All rows are made from the same 11 directions, up to rounding. Whole rows:
In the rows, zero is written as 128.
[[151 122 123 140 106 148 118 193 105 115 139 132 100 154 152 111 148]
 [113 156 115 135 146 119 177 156 172 149 142 146 105 173 157 145 145]
 [138  83 111 113 115 115 121  50 155 103 111 119 122 141 140 140 132]
 [162 106  50 163 158 117  66 113 150 150 182 109 136 123 125 142 130]
 [ 87 148 152 113 111  94  99  64 140 127 136 130 148  99 125 110 181]
 [124 105 134 103 140 150  89  85 142 106 126 150 134 151 138 114 146]
 [124 108 160  87 111 130  98 119 120 132  98 152 128 138 140 153 128]
 [119 128 114 163  94 103  74 149 141 158 142 102 120  70 107 135  73]
 [126 134 120 152 141 123  90 166 141 185 117 144 125 166 133 156 191]
 [151 102 105 147  96 119  80 130 135 149 157  85 165  88  76 143 105]
 [100 145 167 115 149 129 148 112 133 160  94 134 172 129  86 146 148]
 [159 191 139 155  95 126 112 148 117 171 148 130 104  65 139 145 138]
 [ 98 109 131 133 110  56 172 103  77 101  58 109  85 104 161 132 103]]

The start of a row, then its end:
[103  94  72 147 136  67 110  52 183 139 145  90 149 110] : [106 148 107]
[154  88 116 144 133 148  55 175 103 160 119 118 156 136] : [ 91 146 128]
[160 117 118 111 150 162  69 117 124 134 154 144 149 130] : [123 134 136]
[146 137 135 132 138 142 186  88 148 129  89 137 108 152] : [142 147 147]
[102 133 132 148  83  95 133 129 150 132 132 107 122 122] : [124 116 159]
[ 92 129  97 160 142  74 100 131 141 165 139 103 143  94] : [104 141 100]
[100  84 125 105 141  99  85 157  72 118 136 103 189 106] : [ 81 120  92]
[117 101  80 147 157 114  97 118 177 146 140 132 118 169] : [142 143 133]
[150 138 127 141 136 173 175 170 122  98 122 140  85 148] : [152 105  87]
[135 140 138 132  96 167 138 233 111  96 172 130 107 142] : [139  81 105]
[156 165 115 138 157 185  72 143 173 164 176 164 116 118] : [136 137  97]
[136 137 155  76 128 149 147  98  99  75 139 147 122  98] : [151 108  78]
[ 95 136 141 112 170 111 154 139 118 140  86 160 107 148] : [156 150 100]
[153 104  91 137 131 133 152 112 126  89 156 100 137 137] : [121 105 128]
[100 129 149 125 124 121  99 170  87 129 148 113 186 128] : [ 84  93 188]
[109 106 100 120 152  84 173 116 115 101 115 125 111 165] : [163 130 141]
[116 177 146 147 131 136 166 186 130 152 121 142  95 107] : [138 134  72]
[118 122 130 124 122 125 117 187 132 158 156 111 177 130] : [ 80 143 117]
[166 126 141 138 145 182  99 143 136 167  85 156 109 136] : [125 165  96]
[165 120 152 127 113 163 200 165  84  98  83 123 106 148] : [131 124 114]
[115 165 101 175 105  80 149 149 156 164 157 100 113  98] : [126 138 134]
[117 134 159 120 172 150 173  86 116 121  68 144 141 148] : [115 123 146]
[159 164 105 175 161 146 169  72 154 148 120 114 123  97] : [109 135 119]
[ 61 140 115  84 172  76 148 121 126  98 179 139 153 131] : [148 105 112]
[113  73 115 140  59 107 121 177 105  67 158  78 139 155] : [114  65 169]
[136 184 124 134  98 108 153 109 173 155 174 123 116  82] : [138 150 119]
[148  84 125 128 148 178  93 192 130 152 119 127 161 159] : [ 80 149  77]
[ 87 128 135 142 123 108 100 135 146 143 115 135 118 138] : [133 119 146]
[ 57 102 180 107 103 121  79 149 152 145  89 141 149 144] : [ 98 126 114]
[118 170 148  84 165 145 150  94 156 134 152 168 140 129] : [144 141 121]
[ 77 104 118 123 165  86  86 129 134 163 108 129 153 120] : [106 157  79]
[121 111 120 123 147 132 100 157 113 127 129 138 129 145] : [133 124 117]
[147 149 134 122 143 120 166  51 144 153 111 123 153 112] : [110 164 161]
[124 153 171 133 105 151  71  89 148 160 114 141 145 102] : [103 124 180]
[102 138 144 186 118 137 138 177 117 128  65 134  68 149] : [148  92 140]
[118 122 141  75 147 117 106 120 122 139 125 161 132 129] : [152 166  97]
[122 129  92 155 144 104 198  73 183 117  97 123  62 122] : [166 149  42]
[159 194 151 122 116 160 167 145 141 147 150 152 103 104] : [149 144 117]
[123 128 153 115 117 172 105 135 150 113 139 147 132 149] : [124  99 141]
[177  98 101  94 161 145 104 165 106 152 150 137 155 144] : [123 186  89]
[ 91 150 129 133 142 126 168 119 151  98 142 131 116 128] : [137  88 105]
[137 136 119 177 109 122 136  72 162 142  97 106 102  96] : [117 132 120]
[106  83 133 104 107 115 101 135 132 109 120 128 132 155] : [132 126 123]
[ 81 167 134 168 164 130 185 184  95  97 120 130 107 147] : [138  54 148]
[191 110  79 120 182 169 154 116 138 114 142 147 106 171] : [162 154 101]
[125 129 114 168 134 180 113 135 182 119 163 114 145 139] : [ 86  78 120]
[178 161 124 170 116 150 184 110  96 102 106 115  77  93] : [150 104 125]
[141 133 156 136 118 151 133 124 120 148  99 117 152 106] : [ 85 138 122]
[169 138  79 141 146 120  85 120 141 166 189 122 154 135] : [128 153 201]
[ 90 183 187 127  92 107 109 159 126 183 114 145 134 102] : [121 141 179]
[140 119  85 133 140  92 138  99 140 134 150 116 130 147] : [146 148 173]
[135 172 139 104 165 127 159 152 114 173 150 131 170  77] : [ 93 176  56]
[202 140 120 139  97 138 164 126 101 137 128 108 121 113] : [131 158 164]
[ 42 105 137 160 101  52 126 159 121 140  88  87 139 107] : [ 90 113  99]
[ 82 117 106 143 156  83 122 104 130 125 129 111 149 130] : [115 109 147]
[123 112  78 123 158  97 138 156 136 128 158 127 113 141] : [155 152  70]
[105 153 146 143  77 142 102 105 227 154 163 133 134 149] : [115 114 200]
[182 110  85 140 139 146 146 151 124 123 146 119 110 146] : [143 148 104]
[141  95  95 117 138 129 161 132 140  97 148 115 127 153] : [133 131  84]
[115 140 156 100 166 175 124  82 149 106 114 170 124 141] : [141 107 112]
[161 135 167 137 104 184 139 109 165 153  66 149  92 131] : [127 161  99]
[119  96 120 123 112 137  83 124 161 117 136 134 117 150] : [137 120 119]
[ 73 124 181  95  86 103 140 161  96  93  94 139 102 111] : [150 105  77]
[118  79  76 157 129  69  95 190 114 162 128  99 133 161] : [124 161 145]
[115 123 130 138 141 151 182 113 142  88 127 113 144 156] : [105  83 142]
